There are 9 hidden switches. A switch that is on adds its own fixed numbers to the row, and there is some noise. The rows also spread widely along 9 directions, which tell nothing about the answers.
Some rows, each with its switches (1 for on, 0 for off) after it:
[  8.5 -10.1 -14.3   9.6  10.7  14.1   0.8 -29.6 -14.5 -26.6  11.5   5.0
  -8.6   4.3   6.9   6.9   4.7  -6.5  -5.8 -23.0  23.9  -1.1  23.6   4.8
  -5.7  -4.1  -6.1  -6.1] => 0 0 1 1 0 0 0 0 0
[-37.5  -3.1   7.3   2.0  16.5   0.5 -30.9 -15.3   7.7  12.6 -22.7   7.2
 -22.0  12.5  -1.3 -23.4  -8.5   6.2   3.9  -6.5 -30.9  19.2  16.8 -16.2
 -38.9  13.9  -4.5 -14.1] => 0 1 0 0 0 0 0 1 1
[-17.3  -3.0  -4.4  -3.3   5.2   4.8   1.9  -3.0  -4.3   4.7   3.3  -0.4
   7.2  -2.6   6.6  -1.6  11.6   0.8   4.5  -8.2   1.6   1.2  -3.4   0.3
  -4.3  -4.4 -11.7   8.4] => 1 1 0 0 0 1 0 0 1
[ -6.6   3.1  -5.2   3.1  -5.0  -2.9  -0.5  -4.3  -0.6  -0.1  -7.0  -1.2
   3.1  -5.2   4.0  -9.7  -2.2   1.8  -1.0 -12.2 -13.9  -5.5   5.1  -1.7
   9.4  -0.7 -16.4   2.3] => 1 0 0 0 0 0 0 1 0
[-20.5  -0.9  -5.2  -4.2 -16.5 -15.8   5.8 -12.7 -23.7   3.9   4.0  -0.1
  17.3 -28.0   4.3 -21.4   9.5   5.3   9.8 -44.2 -25.2 -24.2 -10.0  -0.7
  20.7 -25.6 -33.4  14.0] => 0 1 1 0 0 0 0 0 1
[ -1.4  -3.0   6.9 -19.9  19.2   7.8  12.4  -8.9  -3.6  -1.2  -0.8  -4.7
 -10.7  -1.4 -16.4  12.2   7.2 -10.8   7.5  -2.7   9.3  17.8   6.0   3.4
  -1.1  -5.5   9.9  -4.9] => 0 0 0 1 0 1 0 0 1
[  0.7  -2.7   6.0   5.6  18.8  15.0  -0.3  -6.8  10.5  11.0  -5.6  -2.9
 -22.0  -0.6 -11.3  -0.6 -27.0 -15.1  -4.4  -7.6  -0.4  22.7   2.6   3.4
 -14.0  17.7  11.0   2.0] => 1 0 1 0 1 0 0 1 1
[ 13.5   4.1   6.9  -2.0   1.5   2.8   1.8  -4.4   2.1  -9.2  -7.5  -1.6
 -13.8   1.0  -9.8   1.2 -16.2 -10.7  -8.4  -2.9  -2.6   5.3  12.5   8.9
  11.7   0.4  -0.6 -12.2] => 0 0 0 0 1 0 0 0 0
[ 22.3  -5.1   4.7  23.9 -13.2  -3.6  -3.1  -2.5 -13.2  10.6   5.5  -0.8
  11.7  -0.8   2.5   0.4 -25.6 -11.6  -6.8 -23.0   9.9 -20.8 -12.6   3.3
  -0.1  15.6   5.5   0.0] => 0 0 1 1 0 0 0 0 0
[ -0.9  -3.0  -2.1   6.8   6.2   0.4   1.4  -1.6   1.0   8.8   4.1 -11.6
  -3.2 -10.4  -8.4  -5.8 -17.8  -6.1  -0.1 -26.5   4.4  10.7  -2.7   2.3
   3.2  10.8  15.6   2.5] => 1 0 1 0 1 0 0 0 1
[-14.6   3.7   8.8  -4.9  -5.4 -16.3   3.8  -0.1   2.5  10.7 -10.4  -7.7
   6.1  -8.0  -6.1  -9.9  -3.3   3.0   5.2 -19.9 -22.8 -11.6  -5.3 -16.9
  -1.3  -4.8   3.2   1.3] => 0 0 0 0 1 0 0 0 1
[-11.0  -7.2  19.7 -12.3  23.7   4.4   7.8   9.4  22.1  19.5 -11.2  -5.8
 -13.3  23.2   2.2  26.1  -9.9 -10.6   1.3  35.3   3.2  10.0 -10.3 -18.2
 -39.0  11.9  14.8   4.4] => 0 1 1 1 0 1 0 1 1
[ 14.0  -0.2  -7.4   5.0 -10.7  -8.8   8.5  14.5  -6.0  26.0  14.3 -16.2
  18.2 -23.6 -12.0 -10.1 -14.9  -2.8   9.6 -22.4   1.6   0.7 -33.7  14.7
  27.9   5.7  20.8  11.7] => 0 0 0 0 0 0 1 0 0
[  6.3  -0.4  -1.4   2.1   1.0   5.7   1.8  -2.8  -4.1   4.3   4.1  -5.2
  -0.5  -9.8  -3.1  -0.2  -1.1  -4.2   0.1 -13.6   2.3   6.6  -2.6  12.1
   6.2   0.3   2.8   2.3] => 0 0 0 0 1 0 0 0 1
[ -2.3   1.2   5.0  -9.5   1.5  -5.9  -3.2   0.7   1.9  -7.7  -7.7 -11.3
 -15.1   8.4  -0.6   4.9   1.3  -4.9  -3.4  -2.5   7.9  11.5  21.9   1.1
   9.7  -5.3  -2.2 -18.2] => 0 0 1 1 0 1 0 0 1
[ -9.0  11.0  -8.6  14.7 -17.1   2.6 -14.3   2.9   2.7  13.5   0.0  -0.9
   4.2  -6.5  14.6  -9.8   3.3   2.8  -3.1  -7.3 -11.4 -13.6  -1.0  -1.8
  -3.1   0.2 -13.6  17.2] => 1 0 0 1 0 0 0 0 0
[  0.0 -11.1   4.3   2.8  -0.2 -15.5   1.7  -3.9  -8.0  -3.1   1.6  -7.4
  10.7   6.1   2.5   0.7  -9.6  -0.1  -2.6 -16.4   7.1  -4.0  -0.2  -3.5
   6.3   2.4   0.8 -13.1] => 0 1 1 0 0 0 0 0 1
[ -0.3  -0.1   0.9  -8.4   4.9   0.8   2.5  -3.9   1.1  -1.5   0.3 -14.7
 -16.2  -5.4  -9.2  -0.5  -5.3  -8.5   0.4 -16.8   9.1  14.5  12.2   3.4
  10.8  -3.5   7.8  -7.2] => 0 0 1 1 0 1 0 0 1
[ 11.5   3.7 -10.2   0.8  -9.4 -13.1   5.8  12.8   3.0   1.1   9.2 -26.8
   8.1 -14.3  -6.0  -8.8  -8.4   0.3  -2.3 -23.2  10.6  13.8   1.5  12.5
  44.8   1.7  13.0  -4.6] => 1 0 0 0 0 0 0 0 1
[  8.4  10.3   0.4  -2.1 -14.9  -3.3   7.1  11.6   7.0  -2.3  -0.7 -10.7
   3.4  -3.3  10.3   7.8   5.2  -1.3  -8.3   6.9  -1.9  -6.6   2.8  10.2
  21.5 -12.9 -11.9   4.9] => 0 0 0 0 1 0 0 0 1
[-12.9  -1.5  -3.2  13.5  -6.5 -12.7 -15.3  10.8  14.2  15.1  -6.0 -14.1
   0.9   5.7  12.3  -9.6 -11.1  12.4  -1.0 -10.8  -5.6  -8.0  -3.1 -19.7
 -17.2  13.4  17.9  -0.5] => 0 0 1 0 1 0 0 0 0
[ -6.0  -9.6   1.5  -6.1  16.7  -2.0  -1.1   1.2   0.6  14.8  -4.9  -6.2
  -5.7  -0.9  -2.9   2.8  -5.0   2.0   9.8  -4.7  -2.0  15.1  -6.6   1.5
 -12.2  10.2  11.3  -2.8] => 0 0 1 0 1 0 0 1 0
[  4.7  11.0   3.7   7.1 -10.2  -2.4  15.8 -12.9   4.6 -13.9  -5.5   1.9
  -1.2  -4.3  -7.2  -2.2 -14.5 -16.3 -12.4 -16.4 -13.5 -18.3   8.4  -7.1
  12.2 -12.2 -13.1   5.2] => 1 0 0 0 1 0 1 0 1

New rows. What belongs after each?
[  1.7 -11.2  -6.4  22.2  -2.5  11.7  -6.3  -2.9 -11.6   3.5   4.9   2.6
  10.6   9.2  24.7   5.5   5.6  -0.4  -6.2  -7.0  16.4  -8.2  -2.4   6.2
 -14.7  11.8 -10.9  -1.5] => 0 0 1 0 0 1 0 1 1
[-11.7   6.4   0.8  14.9  -9.4   9.3 -12.5   4.2   9.1  14.0  -4.6   0.7
  -3.1  -0.9  17.3  -1.6  -4.7  -1.1  -9.4   1.2 -10.3  -9.7  -3.9  -1.7
 -16.8   3.5 -13.8  16.7] => 1 0 1 0 1 0 0 0 1
[ 14.8  -6.5 -12.6  -1.9   5.7  -1.6  21.7  -7.2  -7.5 -13.6   9.4  -7.5
   1.8  -7.9   0.3   9.7   1.0  -7.4   1.7 -15.7  12.9   1.4  -1.2  13.9
  19.8 -10.9  -3.0   2.0] => 0 0 1 0 1 0 1 1 0
[ 13.2 -14.1   3.2 -10.6  16.5  -3.1  14.6  -7.8 -22.2   2.3   2.1  -2.3
   3.8 -11.6 -13.1   8.0  -4.0  -8.3  11.3 -21.4   6.3  11.4  -8.1  21.9
  14.5   1.6  -0.1  -8.7] => 0 0 1 0 1 0 0 1 0
[-14.0   2.5   4.1  -1.9  -0.5   2.1  -2.6   1.6  -2.2  14.3  -2.4   0.7
   8.9  -5.3   3.6  -0.4   7.2  -0.1   2.0  -0.2 -10.5  -2.7  -9.0   0.4
  -6.5  -0.4 -12.0   8.6] => 1 0 0 0 0 0 0 0 1
[ -8.5  -3.5   3.5   4.7  12.1   2.4 -15.7  -6.4   0.6   9.4  -5.1  -3.7
 -18.5  -3.3 -12.6 -14.7 -25.3  -7.6  -0.9 -22.6  -4.1  25.7   9.4   8.4
  -3.1  13.4   6.4  -8.8] => 1 1 1 0 1 0 0 0 1
[  0.3   1.4   7.2   0.3   6.3   2.1  18.1 -12.2   9.4  -7.3  -2.1  -2.0
  -8.5  -0.4 -12.5   5.6 -21.3 -17.9  -9.7  -8.6  -3.7  -5.4   0.7 -10.2
   0.1  -5.1  -1.9   6.7] => 1 0 1 0 0 0 1 0 1
[  4.6   9.0  19.4  -4.1   0.0   8.6  -0.2   8.7   7.5  17.3 -11.0  -2.1
 -16.6  -7.1 -10.6   6.2 -23.5 -18.7  -7.8  10.3 -12.5   9.8  -7.2  15.6
   3.7   3.9 -10.3   6.9] => 1 0 1 0 1 0 0 0 1
[-15.3  11.4   3.5  -4.9  -8.4  -8.2   1.8   2.1  18.3  -2.6 -11.6 -11.5
 -15.3  -2.8   4.8  -5.0  -5.0   2.5  -7.8  -2.9 -19.7  -6.4  12.0 -15.1
   2.2 -14.8  -8.4   3.9] => 0 0 1 0 1 0 0 0 1
[-15.5  -4.6 -14.1   0.6  18.8  11.5  -8.7 -19.0  -1.3  -7.5   6.1  -4.3
 -16.2  -2.3   2.2   0.2  10.6   0.3   2.8 -21.2  13.0  23.1  21.7   2.8
 -14.1  -0.7   5.7   1.4] => 1 0 1 1 1 0 0 0 1
[ -5.3   3.3   7.7   2.7  -2.8   5.3  -3.9  -3.1   4.3   9.6  -4.2  -2.7
 -11.1  -5.2  -2.8  -5.7 -15.3  -6.8  -4.9  -6.6 -10.7  -0.9  -1.8  -1.1
  -4.0   0.9  -5.3   4.3] => 0 0 1 0 0 0 0 0 1
[ -1.9  -7.0  13.3  -1.2   5.0  -8.2  -0.8  -2.2  -5.1   7.9  -4.8  -5.7
   2.2   2.5  -7.0   2.2 -14.6  -4.2   0.2  -9.9  -0.6   1.5  -5.1  -2.3
  -4.0   7.4   6.4  -9.8] => 0 0 1 0 0 0 0 0 1
[-18.3   4.4 -12.2  -7.1  -5.5  -3.9   8.2   3.1  17.6 -13.8  -4.4 -17.9
  -9.6   2.5  20.1  -0.1  17.0   9.3  -4.9  -0.8  -2.2  -1.1  19.9 -14.0
  10.8 -18.7 -14.9   2.1] => 0 0 1 0 0 1 0 1 1
[ 13.4 -15.3  -1.1  23.8   9.2   9.7  10.5 -21.1 -11.3  -2.0   7.8   8.5
  14.1   8.6   7.6   6.7 -14.4 -11.2  -5.4 -23.0  13.2 -16.7  -8.4  -5.8
 -22.3  15.7   6.6   3.8] => 0 1 0 0 1 0 0 1 1
[ -4.6  -8.1   1.4   4.1  11.7  -7.8 -16.6  -6.7  -7.6   8.6  -7.4  -8.5
 -10.2   5.0  -5.1  -7.0 -10.2  -0.4   4.9 -21.0   3.7  23.2  13.0   3.3
  -6.5  17.5  12.9 -21.3] => 0 0 1 1 0 0 0 1 1
[ -1.0 -12.3  -6.4   6.1   5.9  -0.3 -12.4  -0.6 -18.3  12.7   3.0  -1.8
   6.2  -3.9   7.0  -4.2   1.1   3.7   7.8 -14.5   5.3  11.0  -7.4  17.9
  -0.8  12.5  -5.1  -7.4] => 0 0 1 0 0 0 0 1 0
[ -2.1   1.8  -4.4   8.3  -1.1  17.8 -17.5   9.5   4.5  18.7   2.2  -0.4
 -12.3  -3.2  15.0   2.3  -0.5   1.6  -1.8  12.1   1.6   9.6  -7.4  18.8
 -14.0   6.5  -5.5  12.6] => 0 0 1 0 1 0 0 0 0
[ 10.6  -6.1   4.2  13.4  -8.2   3.6   1.6  -8.5 -20.7   1.8   2.8  13.0
  21.8   1.7   9.8   6.8   1.0  -5.1  -3.3  -5.9   1.5 -26.5 -13.3   6.2
  -6.9   3.8 -17.4   2.4] => 0 0 0 0 0 0 0 0 0
[ -8.9   3.0  -3.7  15.1 -20.7 -10.6 -11.4   2.8  -2.0  12.5   2.9  -6.4
   9.2  -3.3  19.4  -8.5  -3.3   3.6  -3.0 -15.7  -6.4 -18.7  -5.6  -5.3
  -0.7  -3.7 -10.9  10.8] => 0 1 1 1 0 0 0 0 1
[ -9.5 -10.4  -1.6   6.6   4.0  -4.6  -3.2  -7.5  -5.9   2.4  -0.1  -1.0
   4.4   4.8  12.5  -1.5  -2.2   1.8  -0.1 -12.0  -1.1  -2.1  -0.6  -1.8
  -7.7   3.0 -10.2  -3.0] => 0 1 1 0 0 0 0 1 1
[  8.8  -6.9   8.5  -3.5   2.3  -1.2  15.2   4.2 -10.7   5.2  -2.9  -4.9
   8.7  -0.4   5.2  14.6   1.2  -8.5   0.8  -3.6   5.7  -4.5  -9.2   9.1
   4.5   0.0  -7.9  -2.0] => 0 0 1 0 1 1 0 1 1
[ -4.3   2.7   7.6   4.7  -6.2   4.0  -4.9   6.2   6.6   9.5  -3.7   1.2
  -4.0   5.7  16.3   8.4  -4.9  -5.1  -8.4  15.2  -6.7  -7.6  -6.4   3.6
 -12.5  -3.4 -16.5  10.6] => 0 1 1 0 1 0 0 0 1
[  4.5  -5.8  10.5   8.3  -4.7 -12.6   6.3  -1.8  -8.6  14.9  -6.1  -5.8
   9.3  -1.9  -6.2  -1.8 -19.3  -7.7   4.4 -30.3  -0.7 -23.6 -11.7 -15.7
  -8.6   9.7  14.8  -1.7] => 0 0 1 1 1 1 0 0 0
[  0.7  -0.6   0.7  13.0  -6.2  -6.6  -7.6   1.8  -1.5  11.1   2.9  -9.0
   3.9  -0.4   3.7  -3.8 -18.0  -6.3  -4.3 -17.1   5.9  -1.0  -2.8   0.9
   3.1   9.9   2.6   1.4] => 1 1 1 1 0 0 0 0 1
[-18.2  -0.7 -10.7   0.1  -2.4   2.4 -12.7 -12.1 -18.1   8.6   2.8   5.0
   0.3 -14.5  11.6  -7.1  19.7   7.0  11.3 -22.6 -10.1  -6.1   0.1   7.7
  -9.8 -11.4 -20.5  12.4] => 0 0 1 1 1 0 0 0 0
[ 18.1  12.8  -1.1  -4.0  -6.1  16.4   8.3  13.3  11.5  17.7   7.2 -14.2
 -15.7 -18.9  -9.9   0.2 -13.6 -15.3  -1.1   1.4   4.1   9.1 -12.3  17.4
  22.0  -2.4   8.2  18.2] => 0 0 0 1 0 1 0 0 0
[  2.9  -0.9  -8.2   6.3  -4.7  -2.1  11.6   3.3   5.4  -3.0  -1.2  -9.0
   5.9   1.7  11.9   1.0   2.8   2.8  -1.1 -11.1   2.2 -12.6   0.2  -8.9
   3.5  -0.2   3.6   2.6] => 0 0 0 0 1 1 0 1 0
[-20.0  10.4   0.1  -4.9  -4.1   2.5  -6.8   0.5   3.7  14.3 -14.2   0.9
  -7.5 -13.4  -0.7 -16.1  -0.4   1.3   4.4  -3.2 -32.5   2.0  -0.7   1.4
   3.1  -5.1 -25.3  11.4] => 1 0 0 0 0 0 0 1 0
[-14.3  -4.8  -0.5 -11.1  15.8   7.2   1.9  -3.6   3.9   2.6  -3.9  -3.8
 -11.2  -1.3  -2.5   3.4   3.3  -1.3   5.2  -6.6   1.2  10.4   4.6  -2.3
 -11.9  -0.5   1.0   2.3] => 1 0 1 0 1 1 0 0 0
[ -1.0  -8.1 -10.0  10.2   8.3   1.1  -4.5 -21.7  -1.4 -21.4   1.9   0.7
  -2.1  18.7   8.7   4.8   5.0   1.4  -5.0 -13.4  15.1  -6.3  23.7 -16.7
 -17.9   3.9   9.4 -11.7] => 0 0 0 1 0 0 0 0 0
[-21.5  -3.8   2.9  -5.4   3.0 -13.0   4.0   5.3   0.2  21.4  -5.5  -6.5
  10.7  -7.4  -0.8  -2.5  -0.2   0.9   8.8  -6.8 -16.2  -0.7 -19.6  -6.1
  -5.9   0.4  -4.5   8.9] => 1 0 1 0 0 0 1 1 1
[  4.9 -16.1   9.5  -6.9  26.0  14.6  12.9 -22.0 -21.7   8.6  11.2   8.8
   3.1  -4.2 -12.0  22.1   2.5 -16.7   9.7 -10.6  16.2   4.7 -15.3   9.5
 -23.6   4.0   4.8   7.5] => 0 0 1 1 0 0 0 0 1
[  1.0   1.2  -3.6  13.6   8.0   9.2   2.0 -15.2  10.7  -6.3  -6.7   6.7
 -13.1  15.3   6.7   9.1  -5.7  -9.4  -7.9   4.5  -1.7  -6.1  11.0 -12.9
 -28.3   4.2   5.3   2.9] => 0 0 0 1 1 0 1 1 0
[ -8.8  -8.2  -0.8  -1.3  12.3   7.7   1.3 -19.2 -14.2  -3.3   3.6   7.3
  -4.2  -3.8  -5.3   1.4   1.1  -8.0   1.2 -15.3   0.8   4.7   0.1   6.8
 -13.0  -4.4  -8.8  -0.3] => 0 0 1 0 0 0 1 0 1
[  6.7  -5.0 -10.6  15.5  -8.8 -11.5   2.2   0.5   7.7 -23.9   5.7 -12.8
  10.1  22.8  23.5  13.9   3.9   3.8 -17.4   2.9  23.9 -11.8  15.0  -9.4
   3.0  -1.3   2.2 -14.2] => 0 0 1 0 0 0 1 0 1
[ 11.1   7.5   2.2  12.2 -21.1  -4.7   6.6   3.7  -0.1 -14.3  -4.2   6.1
  18.0  13.1  19.5  13.4   1.2  -7.9 -19.5  17.7  -2.1 -32.4   0.4   0.1
   9.0  -9.3 -30.8   1.9] => 1 0 0 0 0 0 1 0 0
[  4.2  -3.7   6.8   8.1  -9.6  -0.9  11.7   3.9  -1.4  14.1   0.8  -3.5
  12.4  -3.1   4.2   2.0 -14.4  -6.2  -1.7 -12.1  -1.1 -28.6 -21.7 -11.6
  -5.7   4.3   1.3  10.8] => 0 0 1 0 0 1 0 0 0
[  0.0  -0.3   4.2   1.8   1.5 -14.0   3.2  13.1  25.6  -1.4  -3.9 -24.2
  -8.5  20.0   3.5   8.9 -20.5  -5.3 -10.2   2.7  17.8   7.1  11.9 -20.0
   1.2  10.3  23.6  -9.4] => 1 1 1 1 0 1 0 0 1
[  3.9   4.1  20.2   2.9  -0.8   6.9  -7.3   7.0  -1.8  21.2  -9.2   4.6
   1.9   1.8  -6.3   4.7 -16.9 -13.7  -6.5  13.3  -9.2   3.1 -12.8  12.2
  -6.7  14.1  -9.7   0.0] => 1 0 0 0 0 0 0 0 1
[-15.9  -3.8  10.3 -11.6   8.4   1.4  13.1  -3.2   1.0   4.2  -5.3  -1.5
   2.2  -1.2  -2.0   9.5   2.2  -6.9   1.1  -2.1  -3.5  -7.7  -4.5 -12.1
  -9.9  -5.7  -9.5   6.3] => 1 0 1 0 0 1 0 0 1
[  8.5   3.4  -5.5   8.5  -3.9   7.3  -4.8   0.1   1.0   9.9   5.0  -6.8
 -12.3 -10.4   2.1  -1.5 -11.3  -7.1  -1.2 -14.4   3.5   3.4  -1.4  10.4
   3.2   1.5   6.3  10.8] => 0 0 1 1 1 0 0 0 0
[ -7.4 -10.9  -7.4  15.2  11.1   7.6  -0.7 -10.0  -9.2  20.3  13.5  -0.5
   8.7 -12.5  -7.8  -6.6 -13.4  -7.8   6.0 -30.6   6.3   4.9 -21.1   1.8
 -15.8  14.9  15.3  13.3] => 1 0 1 0 0 0 1 0 1
[ -3.5 -10.0 -17.2   1.8   7.3   4.2   4.3  -3.3 -10.9  11.0  13.2  -6.7
   6.6 -17.9   9.6  -2.0  10.1   6.1  12.7 -23.8   4.9   4.6 -14.2  12.2
   0.5  -0.6   0.9  14.9] => 0 0 1 0 1 0 0 1 0
[  6.9  -8.3  -4.7  13.7  -8.8 -11.4  -4.3   9.3  -4.9   4.7   5.1  -6.5
  18.1   9.6  14.7   7.6  -2.9   2.9  -4.7   0.8  13.6 -10.9 -11.6   3.0
  -1.5   8.2   3.4  -5.5] => 0 0 1 0 0 0 1 0 0
[ 27.8 -14.7   4.3  21.9  -6.2   7.1   6.6  -6.2 -40.9  12.2  11.3  13.3
  30.7  -4.5   7.9  14.0  -5.1 -17.7  -2.6 -11.5  15.9 -15.7 -29.7  36.1
   3.3  10.6 -22.1   0.9] => 0 0 1 0 0 0 1 1 1
[ -7.9   0.0 -14.2   6.2 -10.2 -11.4   1.3  -3.5  -8.0  -5.4  -1.3 -10.6
   4.9  -3.1  10.6  -5.7   8.8  -1.3  -1.6 -25.6   3.8  -1.5  12.3   1.5
  17.0  -8.8 -13.4  -4.2] => 1 0 1 1 0 1 1 1 1
[  5.1  -9.0   8.6   2.1   6.3   1.8  -6.6 -15.3 -27.1   0.5  -5.8   9.4
   1.6   4.4   2.9   8.5   3.3  -9.9  -0.3  -8.0   3.6   4.1   6.8  20.2
  -3.5   4.0 -21.0 -14.9] => 0 0 1 1 0 0 0 1 1
[ 8.1 -5.0 -2.0 -3.3 10.3  4.6 11.4  2.2  8.6 -3.5  1.9 -4.5 -7.6  7.7
  2.8 16.9 -6.8 -8.2 -4.7 16.1  9.7  6.7 -4.4  5.9 -1.2 -0.1  1.7  1.2] => 0 0 1 0 0 0 1 1 0
[  1.9  10.1 -13.4  25.0 -23.9  -2.5  -8.9  -3.0  14.3  -4.4   4.8 -10.8
  -2.3   2.2  19.5 -14.4 -11.0   0.5 -14.5 -18.8  -1.0 -16.4  12.3 -13.1
   7.4  -2.2  -0.3   8.8] => 0 1 0 1 0 0 0 0 1
[ -5.5  15.7 -26.3  20.9 -30.9  -8.2 -14.1   1.4  14.4 -17.3  -0.2 -15.7
 -10.4   2.3  32.9 -14.1   9.1   7.2 -17.5 -10.9  -3.7  -7.4  29.6  -1.9
  23.3 -18.4 -23.3   3.5] => 0 0 1 1 0 0 1 1 1
[-15.0   5.4  -1.9   8.8 -13.4  -9.0  -5.1   4.9  19.8  -1.4  -9.7 -16.5
  -8.8   3.9  11.8 -12.7  -8.1   6.1  -9.1 -17.5  -8.3 -11.3  14.4 -24.5
  -2.5  -2.7   5.6  -2.5] => 0 0 1 0 1 1 0 0 1
[  3.6  -1.4   5.9   3.3  -5.0 -12.9  20.0  -9.1 -13.8   8.8  -1.0   2.2
  17.8 -15.3 -16.3  -9.3 -22.1 -16.1   4.2 -30.8 -17.7 -13.4 -20.2   2.7
  20.1  -1.9 -12.3   7.6] => 1 1 0 0 0 0 1 1 1
[ -1.6 -15.3  -1.3   0.2  13.6  -3.4  15.5 -15.8  -4.3  -9.2  11.1  -3.6
   8.2   3.8  -1.3   8.2  -5.3  -3.9   0.2 -21.4  14.5  -6.8  -3.4 -12.1
  -8.1  -0.7   8.7  -0.3] => 0 1 1 0 0 0 0 0 1
[  4.5  11.1   0.2   2.6  -7.6   1.8   0.9   2.5  18.2  -3.7 -11.7  -9.4
 -26.2  -4.1   2.1  -7.7 -20.8  -6.9 -11.0  -2.8 -15.7   2.4  13.8   1.7
  15.2  -5.6 -10.4   0.4] => 0 0 1 0 1 0 0 1 0
[  5.1  -0.9   2.9   9.5  -0.9   3.2  -3.6  -8.6 -10.1   4.6  -6.1   4.9
  -1.1  -0.3   3.1   1.8 -11.2 -10.9  -3.6  -9.5  -2.4  -5.7   1.6   8.9
  -1.4   6.1 -17.8   0.1] => 1 0 1 1 0 0 0 1 0
[  4.2   1.9  26.9   5.5  -0.1 -13.7 -13.4  12.5  11.0  12.9 -26.1  -5.5
  -7.4  25.5   0.8  12.2 -27.0 -12.5 -12.8  20.6  -6.3   5.3   8.6  -5.9
 -11.7  22.1  -1.1 -21.9] => 1 0 1 1 0 0 0 1 1
[ -3.0  12.8  -7.4  12.5 -22.3   0.5   1.4  -0.2  14.4  -1.7   0.0 -12.1
 -12.6  -7.9  14.7 -12.0 -11.0  -5.5 -11.4 -22.9  -7.0 -17.8  10.2 -10.3
  10.4 -14.0  -8.6  16.3] => 0 1 1 1 1 1 0 0 1
[ -7.2   3.1   1.8   8.4 -14.5  -2.1   9.3   5.3   1.4   0.2  -0.5   4.8
  20.7  11.9  22.2  12.4   7.1  -5.6 -11.1  14.0  -2.2 -29.6 -10.7  -7.4
  -7.0  -9.0 -25.9  13.7] => 1 1 0 0 0 1 1 0 1
[ 10.2   1.7  15.6  12.8 -21.0 -25.8   2.0   0.5 -19.8   7.4 -10.3   2.6
  29.9   3.8  -5.0   1.2 -14.2 -12.4  -5.5 -17.1  -9.1 -28.7 -10.0  -3.2
  11.1   4.5 -11.3 -11.2] => 1 0 0 1 0 0 1 0 1
[  7.8  -7.1   4.1   0.5   5.8  -1.9   8.6   4.2  -1.4   3.5  -7.2  -6.4
   0.8   2.8  -1.0   6.7 -13.1  -8.7  -0.6  -9.9   6.4   0.7  -1.8   3.0
   4.8   9.9   0.6  -8.6] => 1 0 1 0 1 1 0 1 0
